There are 10 hidden switches. A switch that is on adds its own fixed numbers to the row, and there is some noise. The rows also spread widely along 12 directions, which tell nothing about the answers.
Known rows, each followed by its switches (1 for on, 0 for off):
[ 27.4 -29.4  -1.5   6.3   8.0 -34.5 -17.5  26.7  18.8  16.0  -3.6  12.1
  35.4   3.7  23.1  20.7   8.3 -28.1  15.9  28.0 -25.1 -35.5  -6.1   1.2
 -21.2] : 1 1 1 0 1 0 1 0 1 1
[ 27.8 -18.4   0.2  -0.7   2.6 -16.4  13.2   0.1  17.7   5.3 -13.0  -1.3
  17.5   3.5  -2.2   4.2 -14.9 -30.3   5.0  14.8 -11.1 -15.2 -26.6   1.2
 -23.3] : 0 0 1 1 0 1 1 1 1 1
[-30.2   5.4  -2.9 -12.4 -19.0 -11.3  17.4   4.0  21.1   5.4 -12.8   4.5
  12.3 -12.8 -13.5   8.7 -23.6  15.3   6.9   2.1 -23.0  14.5   0.3  10.8
 -18.6] : 1 1 0 0 0 0 1 0 1 0
[  1.1 -29.9   0.5 -43.1  33.4 -26.0   1.4  -8.5   5.3  -3.1   3.7   6.4
  29.7  17.2 -10.8   0.6  -4.1 -36.2  -6.7  13.9  -7.9  -0.3   2.1  26.0
 -25.3] : 0 0 1 1 0 1 1 1 1 0
[ 12.4  -4.8  10.0 -13.9  -7.6 -37.8  -7.8  21.4  23.2  12.0  -8.8  -5.1
  15.5  -9.9  26.3  13.9  -5.3   8.1  21.0  28.8 -24.6 -14.2   1.3   2.1
 -18.2] : 0 0 0 1 0 0 1 0 1 1
[-12.8   3.4 -33.1 -21.8 -25.1 -19.2 -32.0 -10.2   5.5  25.2 -16.3  -6.1
  -3.7  33.2  -3.6 -23.9   6.1  -9.5  20.4  10.6 -20.0  -0.5  -1.9  -7.3
  15.7] : 0 0 1 1 0 0 1 0 0 0
[  6.8   8.9  -3.1 -11.6  -2.6  -7.0   4.4   4.1   8.6   8.1 -30.1  -6.0
  15.5   3.7 -10.9  -1.1 -13.1  -9.2   5.5  23.8   4.0  -0.4  14.0  10.4
 -15.1] : 1 0 1 1 0 1 0 0 0 1
[-24.0  34.0   4.0 -36.3 -14.8 -16.8 -31.5  27.9   8.0  17.5  -4.4   7.3
  24.3   5.0 -21.5  -0.4   6.8 -18.2  14.7   4.4  -3.9  12.2  19.3   5.4
 -14.0] : 0 0 1 0 1 0 1 0 0 1
[ -0.3  -3.4  13.2   5.4   4.3   1.3   7.1  13.3  23.2  -2.6 -20.1  20.7
  17.8  -3.3   9.7   2.0 -17.4  10.7  23.7  42.1   1.8 -14.3  23.0  20.5
 -26.2] : 0 1 1 1 0 1 0 0 1 0
[  6.6 -11.6  -8.3   6.9   7.4  -4.7   5.5  -1.2  16.9  -8.4 -14.7  -1.0
  16.1   2.1   5.1  10.1 -11.5 -13.1  17.4  34.8  -8.7  -4.7   0.9   7.5
 -11.4] : 0 0 0 1 0 0 1 1 0 1
[  3.6   6.0 -10.2  -4.9  -9.1   8.5  -5.2   1.8   7.4   2.7   4.9 -12.4
  -2.8  17.8  -4.3  -5.4  -2.8 -29.6  19.9   5.1 -10.6  -1.5 -27.5  -7.7
   6.1] : 0 0 1 1 0 1 0 0 0 0
[ 11.5  -5.9   9.4 -21.3  -4.9 -24.3  -0.1  -1.9   3.4  18.1  -8.1  -9.2
  13.3  -3.8  -0.9  -7.4 -16.2  -7.6   7.1   3.5 -11.7 -10.8 -11.7  -9.8
 -23.0] : 1 1 0 1 0 0 0 1 1 1
[ 15.9   2.2  -0.6  -9.4   2.6   6.3 -25.5 -26.9 -19.9  17.4 -16.9  -6.8
  23.4  28.3  -3.5 -18.6  -1.6 -24.1  16.3  25.8   5.6  -6.9   9.9  -1.1
   0.9] : 0 0 1 0 1 0 0 0 1 1
[ 38.5  -3.4 -14.2  -7.5  -5.7  -9.7 -14.9  28.5  -4.8  -1.1 -12.7  34.6
  18.6  14.1   7.6  -2.1  -1.7  -6.6 -22.5  -8.8 -21.1 -42.4 -17.0  14.1
 -15.8] : 1 1 0 1 0 0 0 0 1 0
[  8.4  11.1 -10.5  -1.1  -7.8  -6.9 -24.1  31.8   4.0   3.5 -28.7  36.2
  33.5   8.5 -12.5   5.8   6.1 -17.1  -5.7  18.8  -3.1 -20.5  19.6  13.9
 -19.5] : 1 1 1 0 0 0 0 0 0 1
[  9.1  22.7  -1.8 -38.3  10.4  -7.2  -9.8   8.4  -1.9   9.4  13.5 -19.1
   2.6  14.5   1.4 -16.4 -14.4  -9.0  13.5  -0.2  -0.6   2.7  -0.8   6.6
  -8.7] : 0 0 1 1 1 0 1 1 0 1
[ -3.5   6.8  13.6 -12.1  -7.4   6.9   8.5 -11.8   5.5 -25.6  -7.7 -15.0
  25.6   1.3  -6.6   6.4  -3.4 -24.9  17.0  33.2  -5.8   7.5  -7.7   1.1
  -1.3] : 1 0 0 1 0 0 0 0 0 0
[-21.2  28.3  16.8 -13.2 -30.4 -10.7 -14.4  24.1  17.9  17.6 -13.5   3.4
   9.3 -15.3 -20.4   1.7  -7.5  -4.4  19.8   8.3  -3.3   8.2   4.2  -2.6
 -22.0] : 0 0 0 0 0 0 1 0 1 0
[  9.4   9.0 -17.7  11.7 -32.9 -13.9 -30.0  16.7  16.5  33.8 -27.4   4.0
 -13.0  14.0 -11.1 -25.7   3.2 -11.8  20.1  13.0   7.4 -32.2  -1.1  -9.4
  -4.6] : 1 1 0 0 1 0 1 0 0 0
[-16.8  40.3  22.2 -18.1 -18.5  12.4 -25.8  29.9   8.6   2.0  19.0   5.3
  11.6   4.5  -0.9  -5.5  -0.1 -11.5  37.9   6.2  -7.5   6.7  -6.6  -8.9
  -7.3] : 0 0 1 1 0 0 1 0 0 0
[ 32.0   1.6  -3.3  12.7  -1.8   2.4  -5.6   4.5   6.5   4.8 -32.8   0.7
  22.4   8.8   6.3  -8.8 -10.3  -7.2   9.5  45.7   7.5 -22.7   8.1  10.5
 -11.7] : 1 1 1 1 0 0 1 0 1 0
[ 26.9   0.8 -12.2 -12.6   9.7  -0.5   0.7  -2.6 -13.2  25.1 -25.5 -13.8
   3.0   4.5  -0.4  -3.5 -22.5   7.1 -15.8  -0.4  -6.4  -3.5   5.4  11.6
 -12.0] : 0 0 0 1 0 1 0 0 1 0
[-22.0  -8.2  -6.0 -16.3  -2.8 -23.9 -11.3  12.3  13.2  28.4   6.0   7.9
   9.0  -0.4  -8.0  16.7  -6.1  -8.9  15.4 -12.1 -33.9   9.4  -3.1  -8.2
 -20.7] : 0 0 1 0 0 0 1 0 0 1
[ 22.0   9.7   1.6   3.2 -11.8  10.8 -14.5  16.8   2.0 -18.1  10.7  24.8
  26.9  19.1  18.9  -6.9  -6.3 -20.6  20.4  12.9 -25.5 -26.9 -29.0   4.4
  -3.7] : 1 0 1 0 0 0 1 1 1 0
[-10.9   0.6  -0.1 -24.1  14.4  16.7  -4.2 -30.4 -14.7   1.0  10.1 -10.4
   0.3  25.4  -0.6 -17.5 -14.7  -1.0  21.4   8.2  -6.7  12.3   5.2   3.3
   1.3] : 0 0 1 1 0 0 0 0 0 0
[ 11.2  -2.7  -0.4 -13.8  22.6  10.8  -9.5  -1.4 -10.5  -1.2  20.3  -6.5
   6.2  19.2   6.9  -5.2  -7.5 -20.2  16.2   7.8  -4.7  -6.9  -5.7  11.0
  -3.4] : 0 0 1 0 1 0 0 0 1 0
[ -8.1  -7.6 -14.2   9.7  -2.2   7.4   7.8 -21.6   4.9  14.9 -30.5  -5.2
   9.2   2.8  -9.2   0.0 -22.3   8.0  12.8  19.2 -10.6   7.4  13.8   2.8
  -9.9] : 1 0 0 1 0 0 1 0 0 0

New rows. What belongs after each?
[  3.0 -15.3   8.6 -40.2  22.9 -29.6  -7.4   8.9   5.5  21.8  10.1 -23.8
   9.8  -0.4 -21.6   1.4   0.2 -50.8   1.8  -2.9   4.1   0.4  -9.5   0.5
 -26.2] : 0 0 0 1 1 1 0 1 1 0
[ 13.4 -21.0  -4.1  18.0  24.6   2.5  -3.4  -8.7   3.5  21.5 -17.9  -0.7
  10.7   5.2   9.4  -6.6 -24.9  -1.4  27.5  40.6   3.6 -13.3  26.4  10.9
 -21.3] : 1 0 1 0 0 0 1 1 1 0
[-31.5 -15.9  -6.4 -37.8  -3.4 -24.4 -12.2  -8.0  13.1   0.7  17.3  11.5
  -3.9  21.8 -17.0 -11.5   6.9 -17.9  12.0  -3.7 -13.0   1.2 -11.5   5.9
  -6.3] : 0 1 0 0 0 0 1 0 0 0
[ 27.7   5.9 -17.5  -0.7  -6.5 -13.4 -15.7  20.4   6.5  17.4 -21.0  -0.4
   4.6  11.4  16.8  -0.2  -6.2   0.0   2.0  19.6 -17.5 -19.0   3.0  11.2
  -3.3] : 0 0 1 0 0 1 1 0 0 0
[ 17.9  -4.2   5.1  -6.8   5.3  -5.9 -19.2   0.2  -5.4  30.5  -9.4  -1.3
  -2.8  10.6   7.3 -16.4 -10.6   0.4  19.5  13.4  -2.7 -17.7   8.4  -4.6
 -17.4] : 0 0 1 1 0 0 0 0 1 0
[-24.9  -7.5   4.9 -32.7   1.9 -24.7 -18.0  12.3   2.9   0.8  16.4  14.8
  38.9   4.5  32.4  21.9  -1.6  11.1  26.7  15.4 -49.8   2.3  14.4   9.7
  -5.1] : 1 0 0 0 0 0 0 0 1 1
[  3.3  20.6  -5.4  -7.0  -6.7  16.2  12.4  28.8  10.0 -33.9   1.2  24.4
  23.2   2.6   2.6  11.6 -15.8  -2.6   1.0   4.1 -22.0  -6.8 -14.5  23.1
 -10.6] : 1 0 1 1 0 0 0 0 1 0
[ -1.9  18.0 -17.7 -34.9 -13.9 -19.7 -14.0  19.7   4.1  21.1  -7.9  14.2
   7.0  18.5   4.0 -18.5 -12.6  14.6   2.0  -9.6 -14.2 -13.5   8.5  19.3
  -8.4] : 1 1 1 0 1 1 0 0 1 1
[-10.7  -5.3 -13.3 -36.2  12.2  -4.8   8.4 -19.1  -4.5 -21.1  15.3 -18.5
  15.7  18.4   0.1   6.6  -5.9 -21.2   3.8  12.9 -23.2  19.0 -14.2  17.2
  10.4] : 0 0 1 0 0 0 0 0 1 0
[  7.5  -1.2  11.0 -20.3  24.8  -7.8   5.1  -1.6   2.0  13.6 -20.6   1.8
   3.1  -2.9 -11.9  -5.2 -23.0  13.9  -2.3  17.8  11.5  -1.6  35.6  22.7
 -36.2] : 0 0 1 1 0 0 1 0 0 0
[-39.1 -15.3   7.8 -15.8  -4.7 -11.6 -17.0 -12.0  16.5  12.1 -12.8  32.1
  27.4  13.6 -16.5  -6.3  -1.3  -9.1  30.4  24.3 -10.9   5.4  23.9   6.4
 -24.3] : 0 0 1 1 0 0 1 0 1 0
[  8.9  -8.8 -16.3  -3.2  11.3 -10.7  -4.9   3.9  13.8 -10.0  -5.1 -11.1
   2.3  16.2  -2.3   2.2   6.2 -32.3  13.7  41.2   9.4  -9.3   0.9  11.5
   1.4] : 0 1 1 0 0 0 0 0 0 1
[ -6.0  19.8 -16.7  -1.2 -16.5  13.5 -32.4  17.8 -10.2   5.3 -16.7  21.6
  34.8  17.0 -17.7   5.1   8.5 -30.9   3.2   4.9 -18.6   1.1   4.5  -0.6
   1.3] : 1 0 1 0 0 0 0 0 0 0
[ -5.8  19.2 -10.7 -20.4  -0.7   3.7 -11.9  21.1   4.9  -8.6  22.3  10.2
  -1.8  18.2  27.4  -2.5  -9.9  15.3  27.8   3.5 -25.4  -4.3  -2.8   9.6
   5.2] : 0 0 1 1 0 0 0 0 0 1
[  2.7   2.1 -29.0  11.8  -5.5  -2.1 -28.4  20.7   6.3  14.7 -23.2  15.5
  35.3  13.8  15.2   6.3   0.3 -13.8  21.6  35.5 -21.7  -8.8  13.7  -0.1
   1.0] : 0 1 1 1 0 0 0 1 1 1
[  8.7 -26.1 -18.4  14.0   8.6 -11.8   2.0   6.2  10.6  15.9 -24.3   6.4
  23.8  -0.9 -23.2  21.7  -4.5 -38.4  -6.4  12.8 -11.7  -5.1  -4.7   5.8
 -24.0] : 1 0 1 0 0 0 1 0 1 0
[ -1.1   2.5   3.3 -11.6 -20.7 -30.9  -9.5  -4.5  19.1  25.9 -38.7   6.3
   3.5  -1.5 -19.5 -21.0 -12.8  -2.4  14.0  20.2  -1.5 -14.2  21.6   0.9
 -29.7] : 0 0 1 0 1 0 1 1 0 0
[-10.5  -0.6  17.2   0.5 -23.0   5.8  -3.7   0.3  11.0  -8.2  12.7  25.4
  22.9   5.9  -8.6   3.6  -1.3 -26.0  23.9  -6.0 -20.2 -11.2 -35.0 -12.6
 -14.4] : 0 1 0 0 1 0 0 0 1 1
[ -8.8  26.9 -16.0 -38.9 -31.6 -19.2 -23.8  16.8   8.3  -2.3  -7.7   3.6
   6.2  21.9  -5.7 -13.8   8.1 -11.5  -0.5   3.3 -16.8  -1.2 -10.9  13.7
  10.3] : 0 0 0 0 0 1 1 0 0 0
[-25.3   1.2  -8.6  -3.0  -0.3   5.3 -23.3   9.6   3.1   3.9   5.9  19.9
  36.7  14.6  17.2  12.8  -1.1  -4.6  37.7  25.2 -30.7   4.8  15.6   3.8
   1.6] : 1 0 1 0 0 0 0 0 1 1
[ 10.3  -6.8  10.8 -35.0  19.9 -11.9 -15.8 -19.6 -22.8  19.0   5.3 -15.8
  22.1  15.2  -3.9  -2.4  -4.5 -22.6   2.5   6.3  -8.5   6.2   2.5  -0.6
 -12.2] : 0 0 1 0 0 0 0 0 1 1
[ -6.3   3.3 -10.8 -37.4   4.2 -29.8  -1.7   6.2  18.6  15.2 -20.7  10.9
 -11.7  13.8  -4.5 -30.6 -22.0  17.2  11.8  17.4  12.6 -12.6  30.8  28.4
 -23.3] : 0 0 1 1 0 1 0 1 1 1
[ 24.9   9.7   8.1   1.8  -3.8  12.1 -11.1  -2.4  -9.6   4.7 -17.1  -3.5
   7.1   5.8   1.2  -6.4  -9.5  -6.3   7.1  15.4  -1.8 -13.2  -0.4  -4.0
  -8.8] : 0 0 0 1 0 0 0 0 0 0
[ -1.1  19.9   2.9 -14.1 -29.3  -7.0   0.3  -6.6   1.4   7.8 -38.6  21.8
  10.3   2.2  -6.7 -19.2 -23.7  32.9  -2.5   7.2 -17.0 -12.0  20.3  10.3
 -19.5] : 1 1 1 0 0 0 0 0 0 0
[ -6.0   0.4 -12.6 -18.6  13.8 -12.7  -2.9  15.4  15.4  25.9   0.2 -14.0
 -14.8   6.8   6.3  -3.3 -17.6  10.7  19.3  10.2  -5.3   3.5  14.5  12.8
 -11.9] : 0 0 1 1 0 1 1 0 0 0
[ -2.7   4.7 -10.9  -1.6   4.3  19.9  11.6 -26.3 -11.5   4.2 -12.2   0.6
  29.0   8.6   0.8   2.6 -34.5   8.3   7.6   8.1 -25.3  21.1   2.4   7.9
  -6.9] : 0 0 1 0 0 0 1 1 1 1
[ 20.0 -13.8 -32.4 -16.6  -0.5 -14.3 -26.8   6.7  -6.5   0.7   4.9  18.4
  22.2  38.5  34.4  -9.0   1.1 -11.5   8.1   9.9 -36.7 -28.9 -14.1  14.1
  14.2] : 1 0 0 0 0 1 0 1 1 1
[  9.7  21.5   4.0  -9.5 -19.0  -3.3  -6.2   3.8  -1.6  12.9 -27.2 -29.4
  46.5  -8.4  -6.9  11.9  -8.4 -30.5   2.6  26.0 -17.7  16.7  -8.0  -5.4
  -2.5] : 1 0 0 0 0 1 1 1 1 0
[-10.0  -4.3 -28.6  -6.8   3.9   8.1 -17.7 -12.8  -4.2  15.5 -15.7   8.7
  -5.1  24.6 -10.2 -26.5 -13.5  -4.5  16.2  11.4   4.7  -4.0  14.5   9.1
  -0.7] : 0 0 0 1 0 0 0 1 1 0
[  5.6 -17.6  -4.0  -9.7  -0.1 -16.3   0.0  -4.3  24.0 -13.6  -6.0  12.8
  19.8  19.3  16.8  -5.9  -5.5 -15.4  25.0  37.2 -11.3 -17.8  -9.8  15.3
  -6.3] : 0 0 0 1 0 1 1 1 1 1
[ -9.7 -35.4 -23.9 -13.9  14.9 -25.0  -9.9 -20.1  15.9   5.7  -7.5  11.8
   2.1  32.1  -1.4 -11.4   0.1 -14.6  21.1  34.5  -0.7 -11.5  12.1  20.8
  -6.3] : 0 0 1 0 0 0 1 0 1 1
[-13.2   7.5 -29.4 -15.5 -21.5 -11.5  -9.4  -5.8   6.4  26.7  -4.8   3.6
 -12.6  21.2  -2.1 -17.0 -18.5  13.8  15.6 -12.9 -24.0   3.8 -10.4   0.9
   1.5] : 0 0 1 0 0 0 1 0 1 1
[ 11.8  -6.0  13.3 -29.7   4.9 -25.8 -14.1  28.9  16.8 -10.8   2.2  42.6
  18.1  14.9  10.9  -9.9  -0.4  -0.4   8.9  16.8  -8.0 -36.5   9.2  29.3
 -32.2] : 1 0 1 1 0 0 1 0 1 0
[ 10.5  13.5 -23.9 -27.9  -0.4 -18.6   5.1  -1.0   9.6   2.9 -16.7 -32.4
   0.9  17.2   5.6  -7.8 -12.7  -0.8   3.7  29.7  -0.6   5.2   6.5  23.4
   8.5] : 1 0 1 0 0 1 1 0 0 1
[-12.8 -19.4  -8.8 -12.7  -2.0 -18.2  -6.1  -8.9   4.8  19.7 -35.1  25.3
  45.8   4.7 -12.5   7.9 -10.0   0.0  -4.5  14.6 -27.5   2.6  21.6  10.6
 -26.0] : 1 1 1 1 0 0 1 0 1 0
[ -8.2  -6.7   0.8 -24.7  24.4  -2.4  -6.1   0.3 -12.8  14.1  -3.0  -1.6
  32.3   1.2  -3.8  17.3 -10.7  -7.0   1.1   3.4 -24.8  14.8  22.3   6.6
 -19.1] : 1 0 1 1 0 0 0 0 0 0
[  2.3   8.0 -18.1  32.4 -12.8  23.0 -21.0   9.1   0.9  13.4 -17.6   5.2
  14.8   6.5   7.7  10.7  -5.4  -6.6  23.5  22.0 -20.2  -2.3   0.9  -6.9
   6.4] : 0 0 0 0 0 0 1 0 0 0
[-21.9   7.0 -23.7 -11.5 -21.0  -4.4   5.4 -12.7  13.5  12.5  -4.9  -5.3
 -15.7  12.6  -4.7 -28.0 -27.5  17.6  20.4   0.5 -11.3   2.7  -9.2   5.0
   1.4] : 1 1 0 0 0 0 1 1 1 0
[ 27.0   4.4   0.8   1.5   1.6   6.6  -4.3   4.7   5.2  10.1 -17.0   8.9
   2.8  12.4 -18.7 -19.7 -11.2 -19.6   1.8   9.8  20.6 -23.2  -6.7   9.3
 -22.8] : 0 1 1 1 1 0 1 0 1 0
[  6.4   6.0   8.0  10.2  -6.7  12.3  -8.4  -9.0   0.2  11.1 -18.9 -17.1
  17.1   5.9  -2.0   1.3  -5.3 -23.3  25.8  37.0  -2.4   2.5   3.4  -7.6
  -1.4] : 0 0 1 0 0 1 0 0 0 0
[ 18.8 -15.4 -18.6 -25.0   4.8 -22.1  -6.3 -28.8  -6.5  30.9 -20.4  -9.9
  -2.8  27.6   2.2 -28.1 -18.7   8.2   4.9   8.7  -5.2 -12.6   4.2   6.7
  -7.5] : 1 0 1 1 0 0 1 0 1 1
[  5.9  -2.3 -11.6 -31.5   2.6 -33.4 -37.7  10.0  -0.5  41.2 -14.9 -21.8
  15.2  16.2   0.7  -7.9  10.7 -22.8   9.5  21.0  -1.9  -5.3  17.4   7.0
  -2.6] : 0 0 0 0 1 1 1 0 1 0
[ 18.9  18.5  10.7  -7.3   1.3   5.6 -28.1  19.5  -4.7  19.5   0.5  -4.9
  11.8  12.5   6.8  -7.2  -1.4 -17.3  18.6  17.3   0.6  -9.9   2.4   1.1
  -7.3] : 0 0 1 0 0 1 1 0 0 0
[-10.1  -7.3 -15.6  -9.6   0.7 -19.4   0.1  11.6  17.8   9.2 -27.4  -5.9
  25.2  -4.3 -31.0  16.6   1.4 -36.7   1.5  18.7   3.9   4.1   8.7   8.5
 -18.7] : 1 0 0 1 1 0 0 0 1 1
[ -0.9   9.7 -28.7 -37.3 -13.0 -25.4 -21.8   6.9  -0.9   7.2 -19.6  17.9
  20.1  23.5   2.5 -15.5  -6.3   7.6  -6.7  -0.5 -26.4  -8.3  10.1  16.2
  -2.3] : 1 0 0 1 0 0 1 1 0 1
[-10.8 -17.6 -20.7 -21.0  18.5 -20.0  -7.3  -1.1   9.5   5.4 -11.6   2.8
  42.7  15.5   4.6  15.9  -1.7 -15.2  11.7  30.0 -20.9   5.7  22.5  21.6
  -8.0] : 1 0 1 1 1 0 1 0 1 1
[  3.0 -22.1   6.7  -8.8   3.6 -15.1   5.4   5.4  18.2  -8.6  -3.5  31.6
  20.0  10.5  -7.0   4.9  -4.6 -20.6   3.9   8.1 -17.8 -20.6  -8.2  18.1
 -27.6] : 1 0 1 0 0 1 1 0 0 0
[ -8.8   1.1 -11.4  -0.6  -7.0  -3.8 -18.0  14.1   9.7  -6.1  -8.3  19.6
  15.0   7.6   6.4   2.1  -0.6 -10.7  19.0  22.8 -21.1 -10.6   8.5   6.8
  -4.2] : 0 0 0 0 0 0 0 1 0 0
[-22.9  -8.0  -6.7 -24.9  11.3 -15.6 -30.0   8.9  -1.8  23.8   2.8  17.2
  21.8  11.9   6.4  -1.2  -4.5  -0.7  24.8   3.8 -22.5  -0.9  26.3  -0.5
 -14.5] : 1 0 0 1 0 0 0 1 0 1
[ 15.2 -29.1 -12.8 -41.5   7.9 -43.1 -11.4 -21.4   0.4  21.0 -20.5  13.4
   7.8  27.1  -4.1 -31.2 -10.8  -4.2  -6.9   7.2 -11.9 -26.0   8.7  15.5
 -22.8] : 1 0 1 1 0 0 1 1 1 0
[  5.0  12.3  11.5 -34.9   0.9 -18.2   2.3  24.7  23.6  -5.3   9.8 -11.3
 -17.8   4.0  -7.3 -15.6  -6.0 -16.6  15.5  10.8  20.7 -16.6  -8.3  19.3
 -17.3] : 0 0 0 1 1 1 0 0 1 0
[-13.3  -6.8  -1.9  -8.8 -28.3 -13.3 -16.1 -18.7   1.4  32.1 -22.5  10.0
  14.1  12.2  -0.4 -14.4 -10.9   5.4  26.6   3.9 -33.5  -5.3  -0.2 -19.2
  -9.0] : 1 0 1 1 0 0 0 0 1 0
[ 11.2  -9.8 -12.3 -18.1  -9.5 -35.2 -17.2 -12.9   6.4  25.8 -23.1   9.2
  -4.1  20.0  10.8 -26.6 -13.5  13.1  13.9  16.4 -15.7 -22.7  13.5   3.2
 -13.5] : 0 0 1 0 0 0 1 1 0 1
[ 15.2  -6.3  11.7 -25.9   4.8 -13.8 -12.6  -0.6 -13.5   2.6  -3.7  16.4
  35.0   9.0   8.4   4.1  -4.0  -5.9  -8.0   7.4 -28.4 -12.3   0.6   9.0
 -17.3] : 0 1 1 0 0 0 0 0 1 0
[-17.7   2.0  17.4 -37.4  -8.0 -23.6 -16.5  10.2  12.3   6.6   8.7  22.8
   1.2  10.2   2.6 -13.1  -1.6   4.8  20.5  -1.3 -14.1 -16.3  10.8  12.1
 -20.2] : 0 0 0 0 1 1 0 0 0 0
[ -9.5   2.8  20.6  -5.9   1.7   1.5  -7.1   1.8  10.1   6.5 -15.8  28.7
  25.4   4.1 -16.2  -4.7 -11.4  -4.2  21.4  19.6   5.1  -6.5  22.7   7.5
 -34.7] : 1 0 1 1 0 0 1 0 0 1
[ -4.8  -8.4   0.4 -19.1  21.8   3.8  -4.3  -4.5 -12.7   0.9  -3.7  -0.4
  33.2   5.2  -2.0  12.2  -6.8  -7.9  -2.4  12.4 -15.1   7.2  17.6  11.0
 -11.8] : 1 1 0 1 0 0 0 0 0 0
[ 36.2   9.0  -8.6   8.4  15.3  13.4 -12.0  15.7 -13.8  16.1  -9.9 -11.2
   1.7   7.8   6.4  -5.1 -15.3  -8.6   4.5  16.7   6.8 -17.4   5.5   9.1
  -9.2] : 1 0 1 0 0 0 0 0 1 0
[ 18.7  -7.7 -25.1 -23.4  21.2 -15.4 -18.0  27.5  -2.6   6.5  13.4  13.1
  -4.4  23.3   3.0 -15.7  -4.4 -18.7  -5.7  -3.1  -2.4 -28.7  -4.9  21.0
 -11.5] : 1 1 1 0 0 0 0 1 1 0
[ 21.8 -16.9 -26.8  12.4  -5.4  -1.8 -20.2  14.8   6.5  11.0 -15.0  27.6
  25.1  21.9  10.1  -2.8  -0.6 -22.8   1.7   9.5 -23.4 -27.7 -19.2   4.1
  -3.6] : 0 1 0 1 0 1 1 1 1 0
[-10.2  25.8  26.2 -26.6 -10.1  -2.1   0.5 -12.3   3.2  12.0  -6.7  -8.0
  10.8   0.6  -9.5 -17.0 -21.3  13.9  20.6  12.3   4.5   8.8  16.1   2.8
 -19.6] : 0 1 1 0 1 0 1 0 0 1
